The first 8 rows are patterns. Each new row is the sum of 3 different patterns, raised or lowered, with some noise. Before adding, each is slid sideways (what falls off one end comes back at the other) and multiplied by a number that may be negative. Names go in the order of the patterns.
Some rows, each with the names of its patterns after it:
[  9  -9   7  -5   5  -1   5 -40   3   0  -2  23   0  11  22 -19  -1 -27
  -7   0  -8   2  -7  20 -17  -1  26   0  14  26  17   0  19  10   3   8
  13  15   2  16 -11   0] | R
[  4  -4  -5 -18  -6   3 -12  -3 -13   5   6   5  16   5   0  -6  -4  14
   5  18   8   8  16   5   6 -12   0   2   6  -1  18 -19  -8 -42 -42   2
   2 -11 -26   1   0  -9] | C
[-21  -4   8 -18   3  -1   8 -12  27  10   5 -21 -26   5 -12 -29   9 -11
  17 -11  -2   5   5  -1 -10 -12 -42   2   8  12  -2  15   9   0   7   5
  -5  21   9  42 -11   2] | Q
[  2  23  -2  -2 -12  -4   4   1  10  -1  -4  -2 -33 -14 -42  -9  -4   5
 -10  15  -1   4   7   3 -14  12 -26  -4 -18  -6   8  19  30  -2   3   7
  -4   1   1 -20   3   5] | U
[ -9 -21   7  -8   1   3  10   4  12  15   6   3   1 -21   3  -1  31  -2
 -16 -10  -1  13   6   0 -13  12  -3 -29   2  17  27  14  -3 -19  12  -6
  42  23  26   1 -19 -30] | J
[  0   9   7  -7   2 -13  13  -6 -35  -7   2   6 -13  17   4   1  10  -2
   1 -28   8  -6  16  -6 -28  10   0  -6   4  23  17 -22   2   2  27  31
  -3  34  -2   9   5  38] | X
[ 42  -5  -3  13   4  16   0  -4  12 -13 -15 -23  -8   3  -6  24 -23 -21
  -6  18 -15   0  13 -29  -1 -20 -30 -25 -36 -20  16  -5   0 -12 -14  23
   2  -6   9   2  28  -9] | S
[  2  10 -42  10   9  -1  42  14   6  14  26   7  -1  -8  18  19   2   3
   6  -4  10   0   7  28 -35  -4  -3   0  -4  12   9 -23  -9   6 -11   5
 -28   2  20   3  15   3] | M

New rows, each followed by the names of its patterns:
[ -5 -46 -34 -35 -24  -5 -27   2   4   4   5 -14  18 -40  -9 -11 -36 -14
  -5 -10  -8  -7  37  20  27  11 -24  15 -28 -28  22  24  11  47  -7 -35
  25 -13  59  50  52  31] | U J S
[-21 -16  15   6 -23 -15 -11 -30 -16 -16   7   4 -14 -21  42 -46   3 -23
  -1   1 -20   9  14 -22   5  -4   3 -16 -37  -8 -38  -2 -24 -23  34 -14
 -21   7 -58  -8  -1   4] | R Q M
[ 18  19  14 -24 -27  31   8  16   9  -8  27  19   0  28  28 -10   4  -3
 -32   3   9  16  34  25  26  25  19  65  27  41  53  62  50   5  49  16
  32  20  43  23  20 -28] | C Q S
[ 56   9  21  21  36   0  29  18  18 -13   2  53   8  20  22  21  50 -32
  55  33  28  68  74  30  15  59   7  38   4  -2  72  28  50  42  40  57
   5  41  37  34  48  -5] | R X M
[-11   4  23  -5 -58   2 -14   4  19  43   3  -5  18  15   1 -25   1  16
 -14   8  21  17  32  25  59   9  31  10  22  78  -3   8  32  23  18  36
  29  16  -8 -21 -46   1] | Q X S
[ 20  14  18   8  22  12  -7   1   9   7  26 -25  23  36 -37  -7  10  14
 -26   6   2 -10   6  11  21  15   7  32  24  14   6   8  -6 -11  34  -1
  16  13  -5   1 -13 -27] | R C X
[-56 -40 -44 -40 -12  10 -21  14 -10 -31 -16 -60 -56 -23 -26 -46  -5 -21
 -20  -3 -38 -20 -61 -51  11  -6  -4 -24 -32  -7  -1 -18 -22  32 -18 -66
 -46 -33 -37  -2 -24 -22] | R C J
[  8  20  30  21  45  55  57  32  -3 -11  27  15  61  23  17  25  37   6
  58  46  31  30  35 -12  21  15  72  22  35  18  42  50  17  27   4  47
   8 -12  57  51  68  38] | Q J M
[-10   0  -8 -31  55   0 -30  -6  -4 -60 -16 -34 -36 -33 -15  18  -7  10
 -24 -13  37 -22 -13   8 -39 -17 -23  14   9  27 -37 -45  -5 -55  -4 -16
 -34 -27  -9 -22 -23 -43] | R U X
[-10  25  -1 -14  25 -10  26  44  53   2   1  36  17  19  18  -6  61  15
 -12  13 -10  10  15  -6  58 -23   0  -5 -27  14   0  -5 -32  -6  18  25
 -14   6  11   7   6  17] | U J M
[ 28  30  20  59  10  11  -1  -4  30  25  -3  23  17   9  49   2  33  50
  56  56  47   6  30  21  -5  64   6  26  24  32  -8 -20  17 -42  22  35
  -3  23   5   2  18  -1] | C S M
[-34 -29 -12 -57 -50  -2 -26 -23  14  -4  24   6 -15 -18 -52 -16 -17 -42
 -35 -52 -34 -35 -48 -22 -25  -5 -33 -31 -33 -32 -22 -27  -9 -25  -4  -6
  10 -18 -17 -44 -18 -26] | U X S
[ 14 -35   4   3 -13 -22 -24 -29 -30  -6  29  24   3  -1   0  21 -12   5
  19  15  -7  -3  18 -23  29  24   3 -21   0  -8 -21  17  -9  14  29   4
  10 -18 -40  -7 -10 -11] | C U S
[ 12   7   3 -14  23   1   8  16 -24  -8 -23  -5   1  30   4 -20 -47  17
  55  -1  16  24 -32  14  -9 -22 -10   0 -17   4 -17   1  29  10   8   6
 -40 -21 -24  30  13  68] | Q J S
[-47 -16   3 -21 -19 -11   5   8   5  -9 -19 -33 -24  -7 -39 -19 -11 -20
 -16 -34 -27 -57 -53 -28 -32  -2 -32  13  -8 -14  13   4  -8  -8 -44 -16
 -47  -8  24  -8  -6 -41] | C U S
[-30  -3 -23  -3 -65  -1 -18 -33 -35   2   7  -5 -16  26 -23   7 -27 -10
 -29 -42 -37 -33 -15 -58 -12  -2 -13 -15 -19   5  -8 -15  -4 -12 -25 -38
  17 -43   0   2 -23 -19] | Q J X
[  6 -14 -16  -2   6  -2  21  14   8  15 -13 -22 -38   4  22  13 -12   0
  -6  -2 -31 -41  -3 -11 -21 -50  12  29   9  20  13 -30  -1 -24  40  10
  13 -15 -13 -12   2  23] | C Q J
[ 31   5  17  19   9  10  23  30  40  71  49  55  23  11  45  27  36  52
   9   8  26  37  23 -10   5 -32  32  -4  29  -4   0 -47 -10  10  25  30
  15  40   8  24  37  41] | C X S
[-11 -22 -38 -22  -5   8  50 -10  24 -15  -8   6  -7 -10  -8  -3 -46  19
  10  17 -13 -46   1 -17 -33  -9 -40  -2 -12 -18 -27  -1   3  22 -11 -56
 -27  -6  -3  28  35  28] | Q U J
[ 17 -21 -27 -65 -22  -5 -34  -8 -24  34   0 -34 -23 -17 -22   7  -3  44
 -26 -34 -44 -40 -28  -5 -11 -24 -15  -5  -3   1  -7  14  -3  -6  -9  -8
  -5  -2 -30   7  -8 -10] | C J M
[  0   4  -2  -9  14 -61 -21 -15  -1  -9   7  22   2   7 -14 -10  54  24
  43  31  11 -17  13  35 -16  13  12  12 -12  25   2  -3 -38 -40  10 -14
 -35  15  -5 -23  -3  -6] | R Q X
[-53 -32 -17 -46 -49 -47   4 -44 -14  -8 -22 -25 -59  16 -48 -37  -5 -34
  12 -35 -21 -12 -28 -41 -16 -38 -52 -24 -13 -31 -47 -33  13 -35   3   0
 -49   1 -32  -8 -63 -34] | R Q S
[ 12  23  16   3  19  22  13  11   2 -14   0  17 -14  -8  11  18 -14 -14
 -18  -9 -10  37  31  20  -7 -15 -31 -10   4  12  44  37  12  11  20  34
  45   7  13   6 -26  12] | R C J
[-27 -39 -63  -5   1 -30  24 -23 -17   7  -2 -24   3 -24 -24  -3  -1  -7
 -16 -38 -36  30 -36  14 -46 -45 -49 -21 -45  10   1  -6  -6 -19 -11  20
 -21 -32  15   1 -40 -12] | R X M
[ 32  46  40  39  20  -2  -5  -1   2  11   1   8  23  19  42  47  32  22
 -10 -11 -29   2   7  24  20 -10  17  36  17  -5  -7 -21  11  -9   5   9
  28  20   8  12   2  19] | Q U J
[ 11  10   6   8  15 -12  12  51  17  34 -12  11 -40  18 -11  -4   0  -2
   7  26 -16  47  14  66  32  34  34 -42  33  35  27  -4  24  16  14  41
  12  46  26  35  58  46] | C U S
[  6  -3   3  41  36  31  25  15  18  -7  22   3   0  34  48  43  34  26
   3  54  59  24  33  42  31  -2  46  30  27  27   6   9  32 -43  36   7
   5  -6  20  28  29  30] | R X S
[ 21  -9   1  22   3  11  31  -4   0  13  38   8  53 -25  21  27  23  41
  24  -2  27 -37  40  13  18  50  22  26  12  51  26  -1  10  17   6 -12
  19   0  20  17  -5   3] | R J M
[  6  17  14   1  -1   9  56  23   5  -7 -49   7 -48   4   6  14  -7  34
  10  15  35   6  41  28  45  88  13  14  34  73  30  17  31  14  25  28
  63   6  29  23  32  78] | C U X
[  5  -7   9   9 -17 -13  -8  16   3 -21  17 -35 -10 -57 -47   3  -2 -30
 -33  -4 -18 -46  -2 -17   1 -26 -19  -4 -19 -40 -40 -44 -38  -5  16  -4
   1  -6  -2  12   3   0] | C Q U
[22  6 11 23 28  3 57 31 39 18 25 38  5 36 19 38 46 23 59 37 47 29 43 15
  3 31 39 41 66 -8 57 14 47 50 73 20 31 29 25 25 18 32] | U J X
[  4 -10 -24 -18  -7 -19 -27 -24 -19  -1 -12   0 -16 -12 -14 -16  -5  34
  -6 -13 -32 -33 -31  17  -2   1 -68 -43 -31 -12   5 -10  -8 -38 -17 -12
 -22  31 -25  -7 -26 -52] | J X M
[ -5   5 -25  -2  -8 -17  15 -63  12 -37  -4   7  -8   7 -35  -5   1  18
  11 -10  18   1   0   7 -36  34  22  -4  -2  17   4  17  39 -12  41  43
   3  28  -1 -22   3   1] | R S M
[ 22 -43  11   3  -7 -19   5 -13  16  28  33  35  30  31  31   8 -24  16
  27 -12   0 -37 -18   3  -2 -14 -42  16 -39 -29  -6   3  10  12   0 -19
   9   2  53  35  29  -5] | R J S
[ 17  -1  30   5  -9   0   7  -6 -11  -9 -28  10   5 -13   0 -22 -12 -12
  15   3 -14   6 -10  17   5  -5 -23 -22  -6  -2  27  36  38  48  -7 -22
 -13  26  -7 -19  -3   1] | C Q M
[ 35  10  20  13   9   4  -8  39  25  40  21  39 -14   9  47  36  17  24
  18  47  26  -8   0  18 -10   2 -10  57   9  35  14 -12 -18   0 -20   2
  12  40  24  14   2  41] | U J M
[-16  -6  -4  -4  21  -6  14 -19 -24  10  14  30  -1   4  18  -3 -11 -16
   3  23  -9  22   0 -13  -4  17  -7  15  23  -7  16 -12 -15 -19 -18 -23
  38  27 -17 -11 -26   2] | R Q S
[-35 -29  38  -6  18  32  10  19   9  26  14  12  60  55  12  13  -6  34
  -7 -23  -7 -16   9  -2  41 -54 -20   5  15  16  -4  16 -11 -35 -24 -51
 -23 -30 -38  11 -28   8] | R C S
[-49 -27 -11 -35  -8 -23 -24   3 -29  15 -15 -11 -32 -27  -9 -28   8   7
 -22 -21 -25  -9 -14 -12 -21 -11 -27 -22 -49 -40 -45 -30  13 -13 -21  -3
 -11  15 -17  -7 -19  23] | R U X
[-14   6   1  -9   3 -24  -9  10   9  21  29 -41 -16  -9 -17  -7  20   0
 -10 -18 -12 -45 -34 -53   7  -6  23  -4   2  33  -1 -15  -2  18   2  -9
  32  11  18 -19   5   6] | Q U S
[ 13   6  51  31  34  33  29  33  33  16  38  50  -7   6  19  19  40  55
  19  23  24  41  24  31 -12  29  52  17  69  25  11  22 -19  24  22  33
  47  27  27   2  27 -15] | R U M
[ 41   3   0  28   6  -9   8  -5   2  -8  17  16  21 -30  23  -3  -3   0
 -18  53 -10   4  39 -18  -3  16   9 -26   2  -6  12   0   3  32   1   9
  -2   7  34  -2  15  49] | U X M
[ 64 -28  14 -21  -3   2 -61  -3  -3 -12 -15 -13   9 -27 -19 -30 -14 -35
 -42   3  -3   1  -4   6  13   7  -8  -7 -16 -10  42  10 -10   4  13 -18
  24   1  12  13  43  26] | Q U S
[  20  -15    0  -25  -11   36  -19  -23   13  -17    7  -26   -3   -6
  -24  -35  -52  -20   -5  -15  -26    0 -101  -30  -56  -64  -26  -18
   -6  -39  -22    4  -15  -13  -24   -1  -50  -21  -16  -53   18  -18] | C X M
[ -9  47 -19 -31 -18 -34  -9 -28 -47 -19 -44 -48 -68 -34 -73 -21 -12 -21
 -42 -46   5 -48 -11 -19 -37 -39 -50 -39 -22 -17 -42  38   1 -29 -17 -65
   6 -27 -49  -3 -20  31] | R Q S
[-25 -50 -50 -68 -31 -33 -42   4 -66 -24 -36  27  16 -23 -19 -53   0 -61
 -59 -45 -72 -42  -7   2 -26 -38 -42   5   7 -42 -21 -25 -14 -55   1 -11
 -25 -30 -46 -44 -34 -60] | C X S
[ 34  37  -3  47  52  25 -26  39  43  25  63  15  42  69  53 110  67  30
  27  13  32  39   8  37  36  37  33  11  28  -5  46  41  15  44 -21  23
 -10  -3  44  34  32  10] | C J S
[  6 -21   5  17  70   8  10 -19 -35  -9   2   5  53  21  66  18  23  16
  16   2  15  30  42  28  14   7  24  23  21 -24  19  24  28  14  12  19
   2  48  10  25  45   8] | R C J
[-22 -19 -13 -12 -43 -43 -16 -28   3  15  -8 -46 -22 -23 -34  -6 -13   4
 -26   0  11 -11 -43 -16  -4 -11 -11 -21   4 -26 -18 -21 -35 -29 -33 -19
   9  -1 -18  -3   4 -41] | C Q X
[ 32 -38 -19 -77 -34 -59 -25  -4  -6 -24   0 -49  11 -20  -3 -24 -31 -45
 -63 -26 -43 -34  -4 -28 -28 -26 -41 -21 -49 -74 -33 -30 -22 -31 -42 -26
 -16 -25 -41 -52 -21 -15] | C U J
[-29  -3  15  33  14  20  11   5  35  17   7 -13  20  11 -18  16  14  12
  13 -37 -38   4   0  27   7 -11   2 -19 -26   6 -19   6   7 -13  -5 -13
 -11  13  11   8   9  19] | R C J
[ 26  29  14  27  -5  78   9  25   3 -10  56   2  -1  17  28  17  21  20
  59  11  12  21  -2 -21  26  -3  40   2  25  34   0   3  -3  15 -27  -7
  11  29  14  -5  68  24] | Q X M
[  1 -14 -31 -51  -9 -16 -23   4 -23  -5 -39  -6  27  -6 -17 -21 -23 -28
  -9  -8  -5   8 -18 -36 -41 -16 -28  17 -32 -14 -36 -43   2 -28   5  -3
 -46 -12  -9   0 -37 -14] | Q J M
